There are 4 ways to turn a row about zero (a turn may also mirror it). The second row of each pair is the first, turned, with some noise. The first 24 pairs use one turn. New pairs use 2 turns, one after the other, and a turn may come again.
Some pairs, each with its turns in order after it:
[-27  18 -12   3 -16]
[12 22 10 28  5]	J_93

[ -5 -31  20 -12  19]
[  3  -3 -10   9 -40]	J_125

[ 26 -15  -7  25  12]
[ 0  6 31 24 -6]	J_125

[  1  12  -4   5 -25]
[ 2 11 -8  0 25]	J_125

[ 24 -17 -32   0   7]
[ 14 -23  25  18  -6]	J_126

[20 30 20 17 -5]
[-27 -13 -11  22  20]	J_93

[-21   4  -7   5  28]
[  5  29  -9 -15  14]	J_93

[  6 -12   3   3  -7]
[ 6 10 -4 10 -3]	J_125

[ 13 -24  -2 -25  25]
[ 4 15 40  7 -7]	J_126

[ 10  13  -3 -10 -12]
[  7 -14   5  13   8]	J_93

[-20  12 -15 -31 -23]
[-31  -2   3   9  34]	J_126

[ 33   6  -9 -16   9]
[-5 32 -4 19  2]	J_152

[-29  19  10 -14 -16]
[ 38 -13 -11 -14  -6]	J_152

[-17  -2  29  33 -26]
[ 10 -48  26   3   0]	J_152

[ 28 -14 -32  14  -9]
[27  1 28 22 18]	J_125

[  2 -24 -11   5  18]
[ 16  -4  17   3 -20]	J_125

[-11  19  -1  24   9]
[  4   2 -30  10 -12]	J_126

[-21 -14  25 -30  11]
[ -4   7  39 -29   5]	J_93

[ 25 -26 -14   6 -25]
[ 12 -38  22 -18   6]	J_126

[ -6  25  -5 -27  -5]
[17 -6 19 10 26]	J_93

[-28   3  31  27  12]
[  4 -35  11 -13  30]	J_152

[ 16  33  21 -17 -30]
[43  4  7 32 -6]	J_152

[ 10  -1  17 -18  -7]
[ 11  -4 -12  22   2]	J_152

[ 12 -26 -11  28 -20]
[  9 -40   5 -19 -16]	J_126

New pairs, each followed by its turns in order:
[ 28  16 -20 -28  21]
[-39  15  24  17  -7]	J_126 J_125

[ 31  33 -23 -23  25]
[ 16 -16 -31 -48  -2]	J_93 J_93

[  5  18  -6   5 -22]
[  5  17   0  20 -13]	J_125 J_126

[  3 -28   7  23 -31]
[-19 -31 -21 -23  14]	J_93 J_126

[-28  19  26  15 -31]
[-29  -4  19  45   5]	J_126 J_126

[-30 -28  -2  16 -20]
[ 18  16  36  -2 -23]	J_126 J_93

[-12 -14 -15   6  32]
[ -1   6  13 -35  20]	J_125 J_126

[-10  28 -14  -2  19]
[  5  -3 -24 -16  24]	J_93 J_93

[  2   6 -28   2 -18]
[ 25 -23  -3  -4  -5]	J_93 J_126

[ 30  27 -32  -3  -7]
[ 24 -24  22   9 -31]	J_93 J_126

[ 31  19 -29  15   0]
[ 41 -11  16   7  19]	J_152 J_152

[-10  32   9   6  30]
[  1  27 -13  10  35]	J_152 J_152

[ 25 -34  -1   0   7]
[ 23 -19 -16 -26  -7]	J_125 J_126

[-26  23  -3  13   1]
[-25  -3  19 -14  10]	J_93 J_125

[-29  -6  -5  18  21]
[ -6  -6 -38   3   9]	J_125 J_125

[-28  -1 -19 -16 -20]
[-31 -21 -11  15   9]	J_93 J_93

[  4  33 -15  27 -25]
[ 11  13 -11 -16  44]	J_125 J_152

[ -9  -2 -16  11 -21]
[-16 -22   7   8   5]	J_125 J_125

[-13  18 -15  14  26]
[  4 -30 -23   3  -3]	J_126 J_126

[15 31 15 10 19]
[-20  -2 -16 -18  28]	J_152 J_93

[-22 -18 -10   6 -18]
[ 10  -8 -21 -15  21]	J_93 J_126

[ 26 -31 -17   3  12]
[ 13   1   6 -41   2]	J_126 J_126

[  6  30   6  11 -20]
[-31 -25  -2   1  -2]	J_152 J_93

[-15 -12 -31 -25 -13]
[ -5  22   0 -20 -34]	J_126 J_125

[ -3 -28  31  11 -33]
[ 15   6 -52   5 -10]	J_126 J_152

[-24   4 -21 -19 -15]
[-22   7  -9   2 -31]	J_126 J_126

[-28  11   8   7 -30]
[ -4 -31  10 -10 -28]	J_152 J_93

[ -3  14   9 -32  -2]
[-15 -20  23  14 -10]	J_125 J_126

[-15  26  10  27 -11]
[-19  29 -13  22  10]	J_125 J_126

[ 28 -12  25  32 -29]
[  7  37  10  19 -39]	J_93 J_93

[-32  14   7 -31   7]
[ 18 -36  15  21  14]	J_152 J_125

[-13  11  17   4  22]
[-32   1   0  -7  13]	J_125 J_126

[-21 -16  18  30 -27]
[-13  -2  18 -19 -41]	J_152 J_93

[21  3 32 12  4]
[ 15 -32   3   6  17]	J_126 J_93

[  6   9  -5   3 -28]
[-22   8 -17  -5   7]	J_126 J_152

[-22  -5 -33  31   8]
[  4  15  -3  19 -44]	J_126 J_93

[  4  21 -14 -28  31]
[  5   2  17 -29 -34]	J_125 J_93

[ 22   6  23 -15 -32]
[-6 33 24 24 12]	J_152 J_125

[27 21  1 17 15]
[ 27  18 -14 -17  -6]	J_93 J_93

